The first 5 rows are patterns. Each new row is the sum of 2 different patterns, raised or lowered, with some noise. Before adding, each is slid sideways (what falls off one end comes back at the other) and multiplied by a number that may be negative. Names go in the order of the patterns.
In the rows, 128 means zero.
Some rows, each with the names of its patterns after it:
[134 132 136 119 109  99 124 111 127 116 149 117 121 109 115 116 120  99
 181 145 112 139 181 141  97 114 125 104 134 112 120  99 151  90 140 154
 130  91 127 121 147 117 133 174 130 130] : K224
[121 135 126 123 157 155 103 140 116 101 162 130 136 141 101 156 116 136
 126 140 126 124 142 151 148 135 148 108 120 120 140 159 111 129 125 123
 133 129 129 133 124 146 123  82 135 122] : K273
[133 104 140 149 132 149  80 154 128 113 122 129 132 125 136 132 166 143
 137 120  79 113 134 147 125 128 103 146 132 137  88 139 140 124 122 103
 140  95 181 137 130  96 125 135 149 149] : K406
[123  99 140  95 137 135 130 144 156 120  94 149 129 127 128 140 136 105
 133 127 140 115 147 131 164 151 101 126 135 140 146 115 131 110 128 126
 118 150 165 140 113 126 113 125 113 122] : K850
[130  75 126 132 106 137 122 125 142 108 123 123 136 132 141 114 149  92
 106 139 100 134 130 106 126 146 140 123 117  86 132 136 126 120 119 127
 112 140 127 134 133 135 181 128 122 135] : K90

New rows. What belongs after each?
[ 90 116 143 171 132 138 117 135 142  91 139 140 138 177 129 143 163 167
  96 151 142 131 124 144 142 165 133 146 139 171  89 131 142 143  57 105
 175 129 146 161 113 151 162 176 109 166] : K224 K90
[106 203 187 151 201 180 148 147 178 142 147 163 180 208 134 156 161 177
 154 177 177 181 182 127 151 158 117 175 152 154 139 210 159 147 201 185
 176 147 143 164 161 148 145 149 117 185] : K850 K90
[184 181 166 155 111 154 191 152 122 135 202 179 174 155 163 187 167 182
 126 203 132 178 169 197 143 169 153 187 173 128 147 171 173 164 172 138
 197 187 157 173 164 175 142 179 172 206] : K224 K406
[168 128 119 136 114 143 125 116 135 139 117 116  99 100 155 107 151 137
 106 157 119 136 144 129 116 100 106 126 171 124 127 130 141 138 129 157
 106 147 114 118 116  69 106 136 141 109] : K850 K90
[ 95 116 105  52  90 140 101  79 115 108 119 121 133  90 144  95  98  91
 163  98 107  86 101  78  63 124  87  96  99  97 105 117 148 103 119  96
 125  69 112  87 105 134 116 107 124  38] : K224 K850
[141 122 140 138 132 135 105 162 126 137 187 150  88 117 142 118 165 116
 128 137 155 120 121 144 143 169 115 182  60 109 142 142 142 132  99 115
 146 168 120 108  98 119 185 111 128 142] : K406 K90
[108 112  96  95 101 138  42  70 111  73  83  70 124 121 106 119  89 115
  98 121  56 122  83  81 126 141  94  91  83 108 110  47  93  92 118  88
  82 108 119 138  96 134  66 104  77 128] : K224 K406
[126  99 118 113 107 142 102 122 101 124 119 138 131  99 111 133 120  91
 112 113  98 120 112 103 151 159 103 115 104  85 139 106 116 120  74 144
  83 128 118 126 123 129 119 110 144 119] : K273 K850
[ 48  94  89  80  76  21  94  68 116  91 131  66  79 109  91 103  91  56
 112 105  91  93  48  92  97  57 111 105  80 107  86  84 131  95  76  69
  56  85 126  96  76  87  75 106  88 105] : K406 K90
[154 134 211  89 141 148 168 148 142 102 105 160 159 142 146 112 122 183
 109 165 139 158 138 141 137 138 142  97 112 120 147 175 174 146 131 135
 119 182 126 143 139 176 133 132 145 152] : K273 K406
[170 127 125 137 146 151 137 131 117 136 160 131  94 140 131 122 151 136
 140 167 168 152 148 127 121 167 108 143 153 101 168 125 145 145 138 134
 131 154 161 165 136 171  99 118 139 130] : K273 K90
[142  82 128 138  78  90 127 108 138 158 128 160 143 114 132 129 118 130
 109 100 109 104 109 123 122 143 134  96 134 105 112 113 172 121  97 135
 179 169  89 101 121 107 137 107 127  87] : K224 K90
[135 145 179 173 118 185 168 160 124 140 166 173 150 149 188 143 168 138
 190 182 134 163 124 149 159 155 125 160 149 158 177 141 136 150 135 208
 166 153 152 200 157 124 135 102 133 165] : K224 K90
[159 158 120 125 139 115 135 108 118 160 133 143 121  80 151 124 141 138
 133 138 141 129 104 156 125 122 165 147 143 149 132 149 149 131 125 143
 120 108 153 179 134 140 152 118 118 121] : K273 K850
[124 131 135 111 145 124 153 150 160 118 100 137 149 113 169 165 128 141
 132 129 166 123 129 122 167 162 151 127 130 148 156 132 137 134 121 134
 120 146 155  89 121 137 113 130 173 130] : K850 K90
[182 223 169 174 122 161 153 200 160 161 135 168 142 198 179 155 144 152
 203 163 164 185 205 169 170 176 166 172 135 146 144 175 198 181 159 169
 165 165 176 148 159 158 182 195 173 162] : K224 K406
[125 116 138 120 129  97  85  92 107 146 119 107 108  92 144 119 145 125
 129 177 101  81 116 138  81 133 128 117 135 122 148 122 137 110 114 125
 112 107 118 174  73 103 131  99 116 115] : K850 K90
[115  80 132  68 102  46  67  60 116 119  62  72  72  81  94  70  93  79
  69 109  79  67  93  58  64 107  90  72  72  42  89  77 107 120  99  90
  51  55  76 118  75  95  81 129  84  83] : K406 K850
[132 142  94 135 187 129 121 132 129 111 168 120 150 113 131 125 139 131
 146  93 171 165 122 170  90 146 151 119 108 119 137 137 174 127 148 142
 143 132  99 135 122 142 122 126 106  92] : K406 K90
[162 204 173 146 145 143 152 169 128 141  99 188 143 134 155 200 175 136
 200  93 148 152 167 168 148 135 128 143 163 150 114 174 149 187 151 146
 162 173 152 131 144 146 157 150 134 135] : K406 K90
[130 131 114 119 120 114 120  72 120  94 139 177 141 131 129 119 104 165
 110 122 119 172 120 102 134 132 157 108 171  78 144 139 138 127 123 116
 121 113 151 104 107 122 100 188 128 136] : K406 K850
[140 127 125 110 137 139 150 123 139 149 126 133  97 146 110 179 145 139
 112 149  97 131 156 123  76 128 166 142 145 113 140 140 123 146 114 158
 118 115 131 181 142 138 112 103 115 101] : K224 K406
[121 142 113 131 156 160 118 145 123 126 119 117 146 132  73 141 139 143
 128 153 122 138 143 166 130 158 138  97 122 148 139 158 104 136 122  95
 130 129 125 131 121 150 138 110 135 133] : K224 K273
[105 146 118 131 160 133 177 128 122 137 120  62 105 125  92 128 112 137
 132 101 107 112 124 123 118 148 157  81 110 169 106 110 117 102 109 146
 127 115  97 101 101 141 140 118  91 124] : K224 K90
[132 108 127  94  81 156 111 130 131  84 101 124  83 172 113 115 134 112
 102 138 120  87  84 104 121 139 129 112 127 113 101 132 128 106 120 106
 112 109  60 117 106 113 155 161 124 120] : K273 K90
[153 149 214 153 174 175 148 154 154 137 176 143 207 167 146 157 215 151
 173 174 149 171 161 148 178 141 161 121 177 193 205 129 152 157 184 163
 166 213 153 164 160 159 162 101 147 146] : K224 K90
[117 111 110 138  60 112 106  90  67  82 103 114 125 103  98 113 106 111
  84 142  91  85  91 134  93 104  67  93 115  73  96  92  89 106  94 120
 113 122 109  98  79 103  98 110 115 115] : K224 K850
[132 143 129 105 134  54 119 148 139  93 121  95 152 117 131 123 134 134
 122 120 108 124  81 144 127 108  95 111 146 131 132 110  91 124 134 102
 181  94 130 131 150 129  98 114 118 109] : K224 K406
[168 139 162 198 157 158 158 169 158 115 140 122 146 144 151 139 192 161
 129 144 133 124 172 129 210 179 120 183 196 171 123 150 149 127 170 154
 161 130 189 105 160 174 163 138 141 151] : K224 K273
[160 130 145  92 156 115 119  99 115 154 131 131 123 142 150 133 140  99
 125 143 125 102 122 125 143 145 138 118 141 142 150 118 141 131 105 163
 125 110 117 154 119 144 143 133 107 132] : K406 K850
[ 84 128 159 172 152 173 130 138 164 170 127 184 132 120 144 174 150 140
 131 188 138 109 150 141 142 144 118 136 180 164 156 180 124 153 121 144
 171 142 164 150 153 164 100 133 149 118] : K224 K273
[ 87  64  79 131  71  59  84  67  73  95  73 105  77  64  83  77  69  95
  55 112  99  63 110  61  81 132  77  67  72  80  92 123  56  53 100  78
  98  98  71  65  75  65  92  53  37  74] : K273 K90
[149 146 111 138 136 141 129 138 144 208 149 117 143 135 150 156  99 116
 141 128 147 152 127 167 141 111 157  99 145 116 131 118 114 150  95 124
 123 132 132 178 136 112 145 109 151 137] : K273 K850
[ 49  93  63  71  71 114  57  40  86  76  85  62  99  39  50  72  92  79
  56  66  58  89  99  43  55  71  64 115  46  73  70  74  68  63  85  88
  76  34  57  55  72  96  76  62  38  80] : K406 K850
[153 161 132 127 148 144 201 166 138 155 191 166 164 135 135 142 179 137
 138 131 170 147 149 193 103 158 176 175 125 168 134 132 150 189 147 113
 155 133 211 116 170 170 191 175 124 154] : K406 K850
[143 167 143 145 162 153 115 143 194 152 191 152 135 152 160 130 124 186
 126 160 167 112 139  93 135 177 114 157 188 151 135 169 143 141 131 117
 161 135 171 147 152 126 132 144 178 170] : K273 K90
[ 95  59  83 123 135 103 125  91 128  96 126  54 118 120  83  98 125  90
 121  87 130 101  68 110  84  66  89 111 113 134 132 121 122 111 138  76
 146 103 112 113 101  88 137  89  73 117] : K224 K850
[137  95  93 114 116 116 113 131 148 126  99 118  89 117 143 105 118 100
 121  92 129 100  96 151 131 120 112 107 115 109 108 149 101 108 116 118
 115 106 136 107 127 119  87  98 138 133] : K273 K850
[125  78 103 143 119 124 124 113 154 137 129 133 131 130 103 139 140 149
 137 143 115 139  76 115 154 102  82 109 142 135 126 142 121 131 141 141
  76 158 109  96 126 152 120 148 125 114] : K224 K273
[129 138 151 120 139 158 157 117 162 110 164 139 127 154 104 150 153 138
 117 143 135 165 105 126 147 129 162 148 153 128 112 132 131 141 154 175
 154 137 126 149 127 168 175 135 144 180] : K273 K406
[111 141  96 151 104  91 124 161 132 127 121 104 103  74 123 141  98 112
 106 115 132 136 119 130 110 139  95  82 126 124 117 130 118 132  99 124
 104 118  65  82 165 126 124 140  87 147] : K224 K273
[106 127 147  98  91 107  99 106  68 102  82 111 141 110  88  34 106 108
 118  84 147  97 135 112  81 112 108 113 110 138  58  87  97 118 119  74
 116 103  85 149  86  79 119  86 125  67] : K406 K90
[155 120 191 148  88 138 190 164 106 125 118 128 145 128 103 118 166  99
 145 142 147  80 172 135 158 105 142 187 153 151 146 126 154 144 121 127
 101 138 136 115 151 128 134 119 131 130] : K224 K406
[110 143  91 126 100 128 112  97  78  92 151 123 125  93 120  97  97 148
  93 125 130  78  83 125 143 113 120  80 134 130 122 138 100 145  96 123
 114 109  97 133 199  98 111 126 119  57] : K850 K90
[114 103 102 109 105  84  98 129 121 163 121 106  95 117  98 183 116 104
 120 197 122  87 116 125 126 114 139  66  92 136 124 133 135 104  74 116
 137 126  94 121 138 169  96 127 137 135] : K224 K406
[128 150 145 111 114 123 133 162 165 110 192 139 130 192 110 162 140 134
 151 152 153 125 118 113 152 107 197 174 142 162 112 160 165 149 134 129
 148 155 178 145 121 152 197 146 152 167] : K273 K90
[126 110 107 125 135 133 120 140 100 138 146 123 143  76 143 124  96 121
 156 122 124 134 119 160 141 110  96  94 100 138 160  95 122  93 129 146
 112  93 126 133 109 119 101 126  72 158] : K273 K406
[143 154 126 104 163 132 160 152 130 140 162 148 141 117 155 145 156 124
 148 130 130 122 118 153 154 165 136 146 123 115 143 137 138 124 146 117
 146 144 145 138 163 171 112 161 147 134] : K273 K850
[118 103 134 121  99 128 151 136 136 116 103 117 113 123 114 107 121  97
 122 121 117  97 141 117  88 134 155 119 118 144 120 106 126 110 141 112
 135 116 146 127 108 105 147 142 128 128] : K850 K90
[136  82  96  92 146 123 128 130 106 139 142 154 102 162  86  87 104 153
 143 105  99 121 106  79 113 113 114 107 124 116  89 141 109 122 121 122
  93 147 142 108 133 112  97 168  73 106] : K224 K273
[112 120 157 116 122 162 119 106 149 145 118 131 119 143 125 125 139 124
 119 131 122 140 141  96 132 144 127 138 120 103 130 129 147 159 126 129
 115 109 127 138 140 130 131 136 129 128] : K850 K90
[110 144 151 140 124 146 126 170 145 124 174 128 128 128 120 102 140 143
 106 128 139 164 132 125 144 132 135 138 136 111 124 124 102 154 139 130
 138 108 168  97 145 132 155 146 110  86] : K406 K850
[145 196 161 179 132 155 177 138 158 153 168 152 159 169 202 184 167 166
 107 139 156 179 177 146 140 166 156 168 128 165 168 150 164 135 134 137
 189 158 163 132 152 181 192 153 168 133] : K273 K406
[193 152 150 178 150 139 159 138 176 147 171 149 178 158 141 133 183 179
 157 165 150 135 169 151 128 159 184 170 173 147 133 151 144 155 148 141
 153 125 154 153 146 124 173 150 117 168] : K850 K90
[149 183 140 193 154 130 164 220 158 118 144 138 183 142 147 169 143 177
 127 172 171 159  97 145 147 180 194 177 189 144 162 162 185 148 148 136
 172 148 136 164 154 197 141 183  99 141] : K224 K406
[112 129 130 160 127 145 128 141 151 135 125 146 135  90 129 152  62 117
 133 113  91  97 147 133 134 149 130 127 151 120  85 167  92 107 126 137
 124 147 119 130 110  48 124 130 117 116] : K224 K90
[ 87 126 124 119 120 109 135 104  82 126 116 115 130 153 115 143 149  95
  96 106  94 137 127 124 130 101 132 104 126 122 134 126 107 147 117 125
 132 120 102 113  97 130 162 111 117 108] : K273 K90
[123 112 113 142 121 170 147 149 137  97 134 132 155 148 145 144 150 140
 147 143 137 205 128 142 144 124 127 151 135 102 164 130 153 159 105 153
 130 130 159 123 140 133 120 119 161 146] : K273 K850
[118  87 132  96 103  94 107  45 107 142 111  92 111 117 127 105 139 135
 141 101 108 111 101  77 101 116  88  94 109  97 116  92 124  90 100  87
 115  66 149  91  75 141 153 113  73  80] : K224 K850
[144 161 154 179 160 138 151 175 123 146 169 132 186 180 124 167 168 152
 180 151 128 172 148 177 145 157 159 152 168 158 176 179 180 214 174 140
 162 156 120 179 153 138 166 151 159 173] : K273 K90
